The same things were measured in two ways. Each way mixes the same 12 hidden numbers, adds some noise and spreads widely along 7 directions of its own, which tell nothing about the thing.
Some things both ways: the first way, then the second way.
[.08,-.08,-.04,.02,.12,-.13,.25,-.01,.02,.18,-.05,-.07,-.11,.36,-.04,.13,-.06,-.04,.04,-.10,-.15,-.08,.03,-.18,.03,-.05,-.08,-.03,-.03,.09]
[.10,.13,.10,-.03,.07,.06,.03,-.17,.16,-.05,.05,.03,-.02,.11,-.17,.01,-.16,.07,.00,.02,.29,-.29,-.06,.35,-.17,.04]

[-.12,.00,.18,.06,-.07,.10,-.02,-.28,.30,.00,.02,.11,-.05,.26,.03,.04,-.11,-.02,.14,.02,.08,.03,.03,-.27,-.09,.06,-.18,-.03,-.06,.14]
[-.02,-.10,.15,.18,-.07,.14,.01,-.05,.03,.19,-.14,.02,.08,-.18,.06,-.08,.03,-.03,-.19,.02,-.10,-.04,-.12,.00,-.05,.06]

[-.07,-.15,.23,-.02,-.12,.09,-.09,-.27,.05,-.10,.04,.22,-.06,.08,.06,-.09,.15,.06,.14,.19,.18,-.08,.09,-.18,-.21,.22,.16,.14,.11,.08]
[.04,.01,.18,.06,.03,-.02,.08,.27,.36,.21,-.13,.00,-.06,-.16,-.01,.10,.09,-.02,.05,-.08,.02,.07,.01,.20,.27,.03]

[.04,-.07,-.36,-.08,.05,-.04,.03,.08,-.24,-.05,-.18,.02,-.02,-.17,-.17,-.10,.11,-.07,.05,-.01,-.16,.01,.01,.07,.04,-.04,.09,-.15,.03,-.05]
[-.04,.14,-.15,.04,.01,.11,.22,-.09,.08,.11,.02,.16,-.01,-.03,-.10,-.07,-.11,-.02,-.08,.24,.12,-.01,-.01,-.09,.00,-.04]

[.05,.15,.11,.10,.00,.07,-.03,.15,.10,-.13,.11,.10,-.08,-.15,-.10,-.05,.12,.06,-.05,.08,-.15,.12,.06,.05,.01,-.10,.10,.11,-.07,-.23]
[-.02,.09,.04,.08,.04,.02,.07,-.09,.09,.15,-.07,.11,.09,-.13,.01,-.08,.15,-.23,-.26,.00,-.08,.01,-.02,-.09,.07,-.01]

[.21,.15,.03,.22,.04,.07,.03,.11,.21,-.21,-.04,-.09,.05,.07,.16,.13,.04,.09,-.02,-.15,-.22,.03,.04,.23,.00,-.02,.10,-.06,-.15,-.17]
[-.05,-.18,-.17,.12,.00,-.12,-.11,-.23,-.12,.08,-.09,.22,-.03,.18,.02,.08,-.05,.17,.16,.06,-.09,-.04,.09,-.18,-.26,-.02]

[.09,.08,-.13,-.20,-.07,-.07,.09,-.10,-.08,.14,-.16,.00,.01,-.02,-.19,-.08,.15,.08,-.14,.09,.08,.03,-.06,-.02,.14,-.07,.16,.38,.17,-.02]
[-.01,.00,-.13,-.10,-.12,.10,.10,-.09,-.04,-.11,.07,-.06,.04,.04,-.02,-.03,.26,-.23,-.07,-.01,.17,.43,-.14,-.13,.51,-.04]

[-.01,.10,-.02,.19,-.12,.07,.01,.11,-.09,-.11,.05,-.08,.07,.09,-.06,-.05,.23,-.04,.03,-.13,-.24,.10,.13,.05,.02,.09,.05,-.23,-.18,-.11]
[-.04,.15,-.20,.01,-.06,.13,-.07,-.10,.13,.02,-.01,.02,.25,.05,-.15,.02,.11,-.11,-.39,.01,-.15,.00,-.06,.14,.07,.13]

[.19,.10,.32,.00,.11,.10,.03,-.08,.24,-.30,-.03,.13,-.18,.17,.14,-.11,-.15,-.02,.20,.09,-.05,-.02,.01,-.04,-.11,.02,-.03,-.01,-.21,-.26]
[-.05,.29,-.02,-.08,.20,-.03,-.09,.05,.12,-.02,.04,.02,-.17,-.05,-.02,-.04,.11,-.34,-.26,.12,.01,-.19,.07,.02,.24,.02]

[.15,-.04,-.15,-.11,.03,.02,-.07,.04,.12,-.19,-.16,-.05,.08,-.15,.21,-.10,.04,-.02,-.02,-.04,.03,-.04,.00,.18,-.05,-.07,-.20,-.15,-.15,-.14]
[.04,.10,.23,.01,-.12,.13,-.08,-.17,-.05,-.39,-.07,.31,-.22,.12,.04,-.06,-.09,.01,-.31,.06,.28,.00,-.08,.37,-.22,-.08]

[.12,-.13,.03,.01,.00,-.16,.03,.02,-.08,.13,.02,-.11,.07,.29,.00,.09,.15,-.07,-.17,.03,-.05,-.09,.31,-.12,-.05,-.08,-.13,.15,.11,.06]
[.14,.28,.20,-.03,.09,.02,-.11,-.32,.08,-.13,.06,.01,-.14,.16,-.13,.02,-.06,.08,-.05,.08,.22,-.30,-.13,.48,-.36,.00]

[-.06,.11,.16,.37,.00,.11,-.05,.08,-.07,-.08,.18,.10,-.02,-.02,-.14,.03,-.09,.10,.07,-.23,-.30,.11,.43,.07,.04,.08,.17,-.14,-.01,.10]
[.11,-.06,.14,-.06,.15,-.09,-.12,.01,.07,.07,.06,-.23,-.04,.07,-.18,.06,.14,-.09,-.01,.02,.17,.08,.24,.12,-.03,.15]

[.07,.00,-.13,-.14,-.10,-.12,.07,-.12,-.01,.26,-.09,.02,.02,.09,-.07,.03,.15,.06,-.17,.13,.13,.00,-.06,-.05,.08,-.06,.03,.32,.20,.07]
[-.02,.21,-.13,-.07,-.10,-.03,.02,-.16,-.03,-.20,.02,.05,-.08,.12,.09,.08,.15,-.05,.04,.05,.11,.24,-.11,-.12,.11,-.08]

[.08,.09,.07,.09,-.07,.09,-.05,.10,.11,-.14,-.06,-.01,.10,-.03,.13,-.07,.10,.01,-.09,.01,.05,.06,-.07,.21,-.07,.04,-.02,.02,-.10,-.18]
[-.06,.21,-.07,.03,.04,-.06,-.15,-.13,.11,.07,-.09,-.11,.21,.12,.04,.22,.16,-.09,-.11,-.26,-.37,-.10,.03,.14,.04,.19]

[.05,.13,.16,.37,-.11,.10,-.10,.20,.03,-.05,-.01,.02,-.01,.22,.01,.15,-.01,-.01,.26,-.09,-.27,-.08,-.03,.07,.06,.09,.25,-.07,-.04,.01]
[.01,-.12,.02,-.14,.05,-.08,-.15,-.11,.06,-.25,-.07,.24,-.14,.19,-.09,.05,-.02,-.04,.03,-.10,.34,.05,.09,.18,.07,-.09]

[.06,-.03,-.08,.01,.09,-.06,.05,-.16,-.07,.16,.14,.17,-.12,-.12,-.02,-.20,-.02,.16,.06,.02,.01,.00,.18,.04,-.01,.08,.12,.05,.05,.08]
[-.02,-.04,.07,-.10,-.06,-.07,-.08,.10,.07,-.06,-.08,.07,-.16,.07,-.07,.01,.00,-.14,-.09,.01,.20,.27,.08,-.15,.00,-.03]

[.14,-.02,.01,.04,-.01,-.01,-.06,-.19,.08,.04,-.13,.13,-.11,.22,.20,-.06,-.25,-.04,.12,.03,.06,-.04,-.03,.01,-.06,.15,-.11,-.01,.13,.10]
[-.03,.27,-.22,-.15,.24,-.08,-.11,.06,.09,.21,.05,-.29,-.14,-.03,.04,.28,.00,.22,.41,.34,-.08,-.34,.20,-.10,-.32,-.09]

[.18,-.11,-.45,-.04,.12,-.09,-.04,.16,-.21,-.06,-.22,-.09,.07,-.27,-.08,-.04,.04,-.02,-.02,-.06,-.09,-.09,-.09,.24,-.03,-.06,-.01,-.10,.08,-.05]
[.05,.05,.26,-.05,-.01,.07,.04,-.05,.03,-.25,.02,.10,-.34,.21,.01,.13,-.07,-.07,-.09,-.04,.29,-.03,.10,.09,-.18,-.08]

[-.03,-.03,.13,-.04,-.11,.15,.01,-.15,.05,-.10,.00,.04,.09,-.08,.09,-.01,.09,.06,-.12,-.05,.20,-.02,.04,-.06,-.07,.09,-.06,.10,-.15,-.04]
[.04,.00,-.18,.17,-.08,-.05,-.01,-.13,.02,.15,-.07,.05,.16,.04,.09,.01,.20,.05,-.06,.00,-.18,.07,.09,-.13,.11,.16]

[.13,.09,-.01,.06,-.12,-.03,-.06,-.12,-.02,.05,.22,-.04,.02,-.10,.01,-.18,.27,.18,-.07,-.03,-.07,.04,.26,.05,.03,.07,.15,.15,.05,-.01]
[-.06,.00,-.29,-.09,.03,.04,-.14,-.06,-.05,-.03,-.02,.05,.09,.03,-.02,.13,.13,.03,-.10,.22,-.09,.10,.07,-.13,-.22,-.07]

[.22,.11,-.02,.10,-.01,-.08,.16,.08,-.19,-.04,.03,-.05,-.10,.03,-.17,.20,.04,.04,-.12,-.15,-.32,.05,.17,.07,.12,-.01,.18,.05,.21,.00]
[-.05,.01,-.22,-.04,-.08,.05,.05,-.17,-.15,-.15,.10,.22,-.05,.15,-.07,-.01,.14,-.03,-.02,.18,.14,.30,-.12,-.01,.16,-.18]

[.16,.21,-.11,-.02,.12,-.09,.18,.01,.24,.18,.05,-.05,-.16,-.03,-.10,-.05,.02,.06,.09,.12,-.07,.06,-.34,.09,.09,-.20,.01,.11,.02,-.08]
[-.22,-.11,-.03,-.04,-.16,.11,.03,-.37,-.22,-.24,-.14,.28,.03,.19,.01,-.01,-.03,-.25,-.24,-.22,.02,.37,-.03,-.21,.03,-.11]

[-.23,.07,-.21,-.04,-.28,-.01,-.27,.32,-.15,.07,-.33,.07,.22,-.09,-.33,-.23,.29,.09,.12,.05,.01,.02,-.07,.12,.15,.03,.33,.14,.10,.08]
[.06,.00,.08,.06,.00,-.05,-.22,.12,.19,.01,-.24,.38,-.18,.02,.16,-.11,-.04,-.16,-.32,.02,-.10,-.30,-.17,.05,-.09,-.01]

[.05,.00,.22,-.16,.07,-.01,-.02,-.14,.36,-.09,.04,.17,-.11,-.07,.11,-.20,-.04,.22,.01,.10,.19,.00,.04,-.02,-.13,-.02,-.03,.22,-.03,-.05]
[-.05,-.07,.05,.08,-.03,.13,.02,-.06,.13,.16,-.13,.13,.04,-.01,-.01,.02,.00,-.09,-.13,-.12,-.14,-.05,-.17,.12,.11,.01]

[.03,-.04,-.19,-.05,.00,-.10,.02,.07,-.16,.09,-.16,.05,-.12,-.04,-.17,.00,-.14,-.10,.00,-.02,-.02,.02,-.19,.01,.01,.03,-.12,-.04,.27,.13]
[.01,.12,.06,-.14,-.01,.09,.03,-.01,.05,.01,.05,-.15,-.14,.08,.02,.14,.17,-.14,-.04,.03,.07,.14,.03,-.08,.02,-.13]

[.18,-.09,-.24,-.01,.06,.01,.11,-.19,-.31,.01,-.10,.00,.00,-.06,-.06,.15,-.02,-.17,-.05,.02,.00,-.06,-.03,.03,-.04,.04,-.07,-.09,.12,.00]
[-.08,.15,.05,.24,-.09,-.11,.13,-.17,-.19,.09,-.07,.21,-.18,.08,.14,-.05,-.16,.21,.13,.19,-.01,-.02,.17,-.14,-.32,-.03]

[.02,-.07,.09,-.01,.08,-.13,.05,-.01,-.10,.22,.07,.14,-.14,.11,-.13,-.04,-.12,.02,.00,.07,.08,-.06,.03,-.10,-.08,.05,-.06,.15,.17,.13]
[-.11,.43,.03,-.06,.08,-.18,-.12,-.24,.08,-.12,-.04,.06,.05,.33,-.09,.11,-.10,-.26,-.13,-.33,-.19,-.19,-.06,.19,-.06,.17]

[.05,.17,.21,.12,-.18,.12,-.12,-.04,.14,-.13,.07,.05,.01,-.02,.05,-.08,.12,.01,.07,.09,.00,.07,-.01,.09,-.02,.07,.06,.06,.05,-.07]
[-.01,-.08,.04,.08,.06,-.02,-.22,.06,-.01,.24,-.20,.04,-.05,-.17,.22,.07,.20,.05,-.08,.14,-.29,-.05,.13,-.05,-.22,-.09]

[-.02,.04,.09,-.10,.16,.11,.31,-.19,.28,-.22,-.06,.04,-.20,.08,.00,.12,-.32,-.05,.15,-.25,-.09,.08,-.06,-.17,.00,-.05,-.29,-.38,-.27,.03]
[-.02,-.13,-.17,.17,-.14,.11,.21,-.23,-.20,.21,.01,-.05,.18,.05,.00,-.18,.07,-.11,-.11,.12,-.06,.31,.06,-.31,.18,.18]

[-.05,-.07,.39,-.11,-.16,.04,-.05,-.13,.27,-.22,-.04,-.04,.07,.27,-.04,.15,.23,-.01,.20,.15,.16,-.17,-.12,-.24,-.19,.03,-.03,.08,.04,.08]
[.05,-.22,.26,.09,-.24,.12,-.01,-.19,-.01,-.12,-.18,.18,-.11,.29,.14,.01,.17,-.26,-.23,-.44,-.07,.39,-.16,.22,.41,.12]

[.03,-.05,-.18,-.17,-.04,-.10,.17,.04,-.10,.10,-.23,-.06,-.05,.11,-.06,-.08,.06,-.06,.07,-.05,-.01,-.05,-.17,.02,.10,.02,.04,-.04,.09,.10]
[.14,.05,.00,-.08,.05,-.01,-.11,.12,.12,-.03,-.03,.14,-.32,.02,.05,.02,.01,.15,.04,.33,.26,-.11,.11,.14,-.17,-.16]

Other things, the second way, with their names:
k_809: [.10,.10,.00,-.12,-.06,-.11,-.35,-.09,.08,-.08,-.14,.01,-.22,.33,.14,.10,.21,-.23,-.24,-.15,-.14,.04,.03,-.09,.03,.08]
k_136: [-.13,.32,-.23,.13,.05,-.17,.09,-.17,-.15,-.13,.14,.24,-.23,.26,-.08,.00,-.19,.05,.02,.28,.15,-.17,.29,-.24,-.16,.05]
k_897: [.12,.25,.14,-.09,-.05,-.05,.02,-.10,.09,-.20,-.03,-.06,-.01,.18,.11,.10,.08,-.11,-.03,-.18,.12,.07,.01,.11,-.06,.08]
k_681: [.18,-.27,.08,-.13,-.05,.23,-.10,-.09,.05,.18,-.09,-.15,-.11,.11,.09,.08,.14,.05,.02,.03,.04,.04,.01,.04,-.10,-.09]
k_544: [-.03,.15,.01,-.14,-.03,-.11,-.09,.00,.13,.05,-.07,-.20,.12,.14,-.08,.13,.11,-.16,-.02,-.26,-.05,.21,.12,-.02,.13,.14]
k_689: [.02,.13,-.09,.14,.02,-.03,.17,-.46,-.18,.27,-.09,-.04,.10,.04,.06,-.14,-.23,.22,.33,.23,-.01,-.03,.01,-.05,-.36,.10]
k_405: [.07,.03,.31,.03,-.02,-.09,-.05,.00,-.04,.14,-.10,-.08,-.26,.01,.08,-.04,.00,.05,.13,.10,.10,.11,.08,.04,-.23,-.03]
k_762: [.14,-.19,.21,-.02,-.08,.04,-.28,.01,-.09,.14,-.08,-.03,-.22,.20,.17,-.06,.14,-.13,-.13,.00,-.14,-.07,-.16,-.03,-.14,-.07]
k_513: [-.08,-.17,-.05,.10,-.17,.17,-.04,.02,-.04,.13,-.04,.31,-.23,.02,.06,.02,.17,.08,-.17,.17,-.08,.10,-.07,-.07,.09,-.32]
k_341: [-.17,.28,-.08,.24,.01,-.09,.01,-.10,-.17,-.18,.06,.35,-.23,.25,.00,.06,-.36,.28,.07,.20,.00,-.43,.15,.18,-.37,.03]
k_268: [.11,-.22,.08,-.11,.09,-.21,-.16,-.14,-.13,.07,-.02,-.09,-.08,.16,-.07,-.01,.02,.05,.25,.10,.28,.14,.25,-.23,-.41,-.04]
k_796: [-.01,.13,.02,.15,-.09,-.05,.04,-.23,.03,.02,-.08,.05,.05,.19,.13,.18,.16,-.02,.00,-.27,-.23,.04,-.02,.01,.05,.12]
k_579: [-.11,.13,-.11,.09,-.16,.25,.23,-.38,-.08,-.08,.02,-.02,.24,.04,-.11,.03,-.06,.10,-.07,.01,.04,.25,-.11,.19,.02,.10]
k_414: [.05,-.24,.02,.23,.11,.26,-.23,.11,.07,.50,-.19,.19,-.14,-.38,.24,-.09,.16,.12,-.32,.43,-.38,-.58,-.07,.00,-.28,-.22]
k_361: [.03,.00,.36,-.14,.23,-.05,.00,.07,.14,.17,.04,-.46,.07,-.28,-.18,.09,.16,-.11,.18,-.04,.28,.06,.13,.11,-.03,-.01]
k_283: [.05,-.06,.05,.05,.03,.03,-.06,-.02,.06,-.06,-.04,.09,-.24,.01,.03,-.04,-.01,-.09,-.09,.15,.19,-.06,-.03,-.11,.01,.03]
k_888: [-.04,-.20,-.12,-.08,-.10,.08,-.15,-.12,-.10,-.22,-.05,.18,-.03,.28,-.03,.13,.10,-.02,-.10,-.06,.01,.33,.04,.17,.06,-.02]
k_572: [.02,.22,.16,.14,-.03,.07,.00,-.22,.07,-.02,-.16,.38,-.07,-.06,.13,-.27,-.05,-.23,-.40,.00,-.03,-.26,-.28,.23,.03,-.03]
k_716: [.12,.04,.09,.02,-.13,-.15,-.09,-.22,-.09,.05,-.08,-.06,-.20,.17,.07,-.08,.08,.02,.03,.10,.17,.25,.14,-.29,-.19,.05]
k_661: [-.04,.29,-.02,-.21,.14,-.27,-.07,-.36,-.05,-.55,.07,.18,.02,.30,-.20,.02,.00,-.22,-.04,-.19,.46,.19,.21,.18,.03,.05]
k_312: [.06,.28,.16,.09,.14,-.04,.19,.00,.16,-.32,.05,.23,-.01,-.16,-.02,.06,-.10,.24,.09,.10,.45,-.25,.11,.55,-.13,-.06]
k_691: [.01,-.04,.02,.10,.08,-.26,-.19,-.05,-.13,.03,-.16,.22,.02,-.05,.06,-.09,-.03,.16,.08,.20,.04,.03,.23,.06,-.39,.01]
k_370: [-.04,.00,.21,.01,-.15,-.04,.04,-.06,-.05,.04,-.07,.11,-.08,.02,-.11,-.20,-.09,-.12,-.05,-.01,.20,.30,-.21,.03,.06,-.05]
k_954: [.03,-.05,.00,-.18,.00,.01,-.25,-.02,.12,-.03,-.19,.13,-.12,.12,.06,.11,.14,-.22,-.22,-.06,-.12,.18,-.07,-.02,-.11,-.09]
k_717: [-.14,.26,-.23,.13,-.03,.03,-.07,-.15,.09,-.07,-.15,.27,.25,.11,.20,.22,.04,.01,-.18,-.25,-.48,-.34,-.13,.15,-.05,.06]
k_82: [-.03,.13,-.15,.15,-.02,.05,.27,-.37,.04,.37,.05,-.17,.20,.15,-.21,.01,-.12,.09,.19,-.01,-.05,-.01,.04,-.04,.07,.25]
k_814: [.00,-.09,.01,.03,-.21,.25,.24,-.03,.02,.07,.06,-.09,-.06,-.01,-.07,-.04,.05,.02,-.02,.11,.27,.31,-.07,-.13,.28,-.06]
k_764: [.07,-.02,-.17,-.02,-.05,.03,-.12,-.08,-.05,.15,.01,.01,-.05,.22,-.04,.01,-.06,.28,.09,.21,.05,-.15,.17,.07,-.25,-.04]
k_288: [-.08,.44,-.34,-.08,.06,-.05,-.18,-.40,-.05,-.28,.07,.06,.10,.23,-.02,-.01,.17,-.30,-.33,-.01,-.11,-.11,-.04,.03,.23,.16]
k_771: [.17,.12,-.12,.04,-.02,-.19,-.04,-.02,.12,.28,.05,-.23,-.07,.21,-.03,.10,.04,.26,.30,.13,.05,-.12,.20,-.13,-.15,.15]
k_631: [.04,-.11,.10,.05,-.13,.11,-.03,-.09,.01,.09,-.14,.19,.06,-.06,-.03,-.19,.02,-.02,-.19,.05,.07,.17,-.23,.20,.02,-.05]
k_72: [.09,.16,.08,-.01,-.06,.13,-.09,-.06,.00,-.32,-.07,.19,.00,.00,.21,-.02,.17,-.14,-.36,.01,.00,-.02,-.20,.28,-.03,-.02]
k_374: [.15,-.07,.16,.21,-.16,-.25,.05,-.16,-.19,.20,.07,-.18,-.12,.37,-.07,-.04,-.10,.33,.39,.05,.21,.17,.27,-.09,-.25,.24]
k_284: [-.05,.02,-.17,-.04,-.05,-.10,-.10,-.22,-.08,.21,-.07,-.27,.29,.10,.05,.14,.26,-.12,.12,-.16,-.33,.28,-.13,-.34,-.03,.12]
k_774: [.01,.18,-.09,-.07,.00,.03,-.06,.01,.13,-.05,.04,-.10,-.08,.11,-.04,.11,.14,-.18,-.16,.03,-.02,.05,-.02,-.01,.16,.10]
k_923: [.08,.15,.22,.09,-.06,-.05,-.11,-.03,.09,-.06,-.17,.17,-.19,.09,.17,-.01,-.08,.05,-.07,-.04,.00,-.17,-.07,.27,-.20,.05]
k_342: [-.07,.09,-.01,.02,-.10,.03,-.05,.01,-.01,.11,.04,-.09,-.17,.15,-.01,.10,.15,-.16,-.12,.01,-.16,.13,-.05,-.25,.10,.01]
k_506: [.16,-.13,.32,.03,-.09,.07,-.06,-.07,.12,.01,-.15,.11,-.19,.09,.02,.02,-.02,.20,.09,-.05,.21,.12,-.07,.55,-.04,-.02]
k_527: [.13,.21,.13,-.09,.02,-.17,.01,.06,.18,-.04,.03,-.26,.16,-.01,-.09,.01,.12,-.12,.01,-.11,.24,.12,.03,.00,.06,.18]
k_399: [.06,-.12,.04,.13,-.21,-.02,.07,.08,.10,.21,-.09,.00,.04,.01,-.09,-.14,.07,-.10,-.18,.01,.06,.40,-.03,-.21,.19,.19]

Some of these things the first way, each followed by its name:
[.17,-.11,-.05,.06,.03,.01,.08,-.01,-.08,-.13,-.12,-.15,-.08,.20,.11,.09,-.07,-.13,.04,-.20,-.17,-.12,.01,-.11,-.05,.09,-.12,-.14,-.04,-.02] -> k_268
[-.15,-.08,-.03,.08,-.08,.10,-.11,.11,-.10,.15,-.10,.13,-.04,-.14,-.05,-.04,-.19,-.05,-.02,-.07,.14,-.06,-.13,-.07,.01,.08,-.05,.14,.08,.15] -> k_661
[.11,-.11,-.08,.08,.13,.04,.15,-.24,.13,-.07,.03,.02,-.08,.09,.20,.24,-.19,-.14,.05,-.11,-.10,-.01,.11,-.05,-.10,-.03,-.32,-.37,-.10,.08] -> k_579
[.09,-.12,-.05,.02,.04,-.06,.04,.07,-.20,.01,-.04,.10,.01,-.12,.03,.10,-.05,-.03,.00,-.06,-.07,-.09,.23,.22,.03,-.01,.06,-.11,.17,.16] -> k_506
[.10,.16,.08,.21,.01,.07,.04,.05,.18,-.07,.06,.04,.05,.17,.14,.11,.04,-.05,.00,.00,-.19,.11,.17,.13,.04,-.11,-.09,-.19,-.26,-.17] -> k_716
[.15,-.37,.07,-.06,.10,.08,-.11,-.35,-.25,-.24,-.01,.10,.03,.00,.19,.02,-.04,-.14,.01,.04,.16,-.25,.38,-.21,-.33,.17,-.21,-.07,-.07,-.03] -> k_82
[.15,.08,.16,.09,.03,-.04,.14,-.04,-.03,.01,.18,.09,-.13,.10,-.01,.09,.02,.03,.02,-.04,-.24,.03,.33,-.02,.08,-.04,.08,-.05,-.02,-.02] -> k_631
[.10,.21,.12,-.05,-.07,.03,-.02,.07,.16,-.14,-.04,.05,-.06,-.19,-.04,-.19,-.02,.15,-.14,-.01,.09,.17,-.18,.22,-.01,.05,.02,.21,.13,-.12] -> k_513
[.09,.14,.13,-.07,-.15,-.13,-.05,.10,-.06,.00,-.11,-.09,.05,.24,-.24,-.03,.10,.06,-.01,-.04,-.07,.00,.07,-.04,.08,.02,.05,.19,.18,.05] -> k_762
[-.02,-.14,-.11,-.20,.10,-.21,.25,.12,.11,.17,-.11,-.02,-.23,.08,-.04,-.05,-.09,-.02,.13,-.06,-.01,-.05,-.26,-.02,.01,-.05,-.13,-.14,.17,.23] -> k_954
[-.07,.21,-.12,-.08,.05,.01,.29,-.07,.26,.11,-.15,-.08,-.05,.15,-.21,-.14,.03,.11,-.01,-.07,.02,.20,-.32,-.02,.11,-.07,.02,.08,-.14,-.05] -> k_136
[.12,.04,-.05,.07,.17,.00,.04,-.27,-.12,.13,.13,.21,-.08,-.24,-.05,-.05,-.36,.25,-.08,-.18,.10,.03,.24,.13,-.01,.12,.02,.08,.08,.17] -> k_341
[.06,.05,-.02,-.06,.09,.04,-.02,-.01,.26,-.12,-.12,.20,-.03,-.08,.17,.02,-.20,-.02,.03,.01,-.06,.08,.21,.15,.06,-.20,-.19,-.18,-.14,-.04] -> k_689
[-.08,-.09,-.01,.01,-.18,.04,-.12,-.05,-.32,.17,-.19,-.01,.15,.21,-.17,.04,.01,-.21,.04,.03,.15,-.16,-.01,-.19,.03,.08,-.08,.13,.09,.15] -> k_288
[-.18,.20,-.02,.20,-.17,.17,.14,.19,.16,-.07,-.19,-.02,-.02,.15,-.06,.08,-.06,-.10,.10,-.23,-.23,.22,-.21,.09,.19,.04,.06,-.29,-.07,.08] -> k_691
[-.07,-.09,-.08,.13,-.03,.09,-.01,.16,.03,-.10,-.23,.05,.07,-.04,.02,.30,-.16,-.13,-.08,-.12,.04,.01,-.22,.10,-.10,.03,-.20,-.19,.06,.09] -> k_796
[.13,.02,-.09,-.31,-.03,-.19,.04,.04,-.01,.13,-.07,-.12,.03,-.11,-.09,-.24,.22,.12,-.06,.07,.13,-.09,-.06,.09,.08,-.13,.03,.29,.14,.01] -> k_681
[-.17,.01,.05,.02,.03,.04,.10,-.21,.04,.09,.22,.25,-.06,-.13,-.11,-.15,.02,.23,-.02,-.08,.01,.15,.39,-.06,.00,.06,.10,-.05,-.11,.13] -> k_399
[.19,.14,.13,-.12,.21,-.12,.38,-.08,.11,.19,.09,-.03,-.27,.09,-.11,.00,-.25,.06,-.03,-.08,-.04,.02,-.08,-.02,.14,-.16,-.07,.18,.08,.05] -> k_414
[.06,.24,.06,-.17,.03,-.14,.39,.01,.41,.10,.05,-.21,-.10,.10,-.10,-.12,.21,.27,.00,-.11,-.06,.13,-.23,.12,.16,-.14,.16,.13,.01,.04] -> k_888
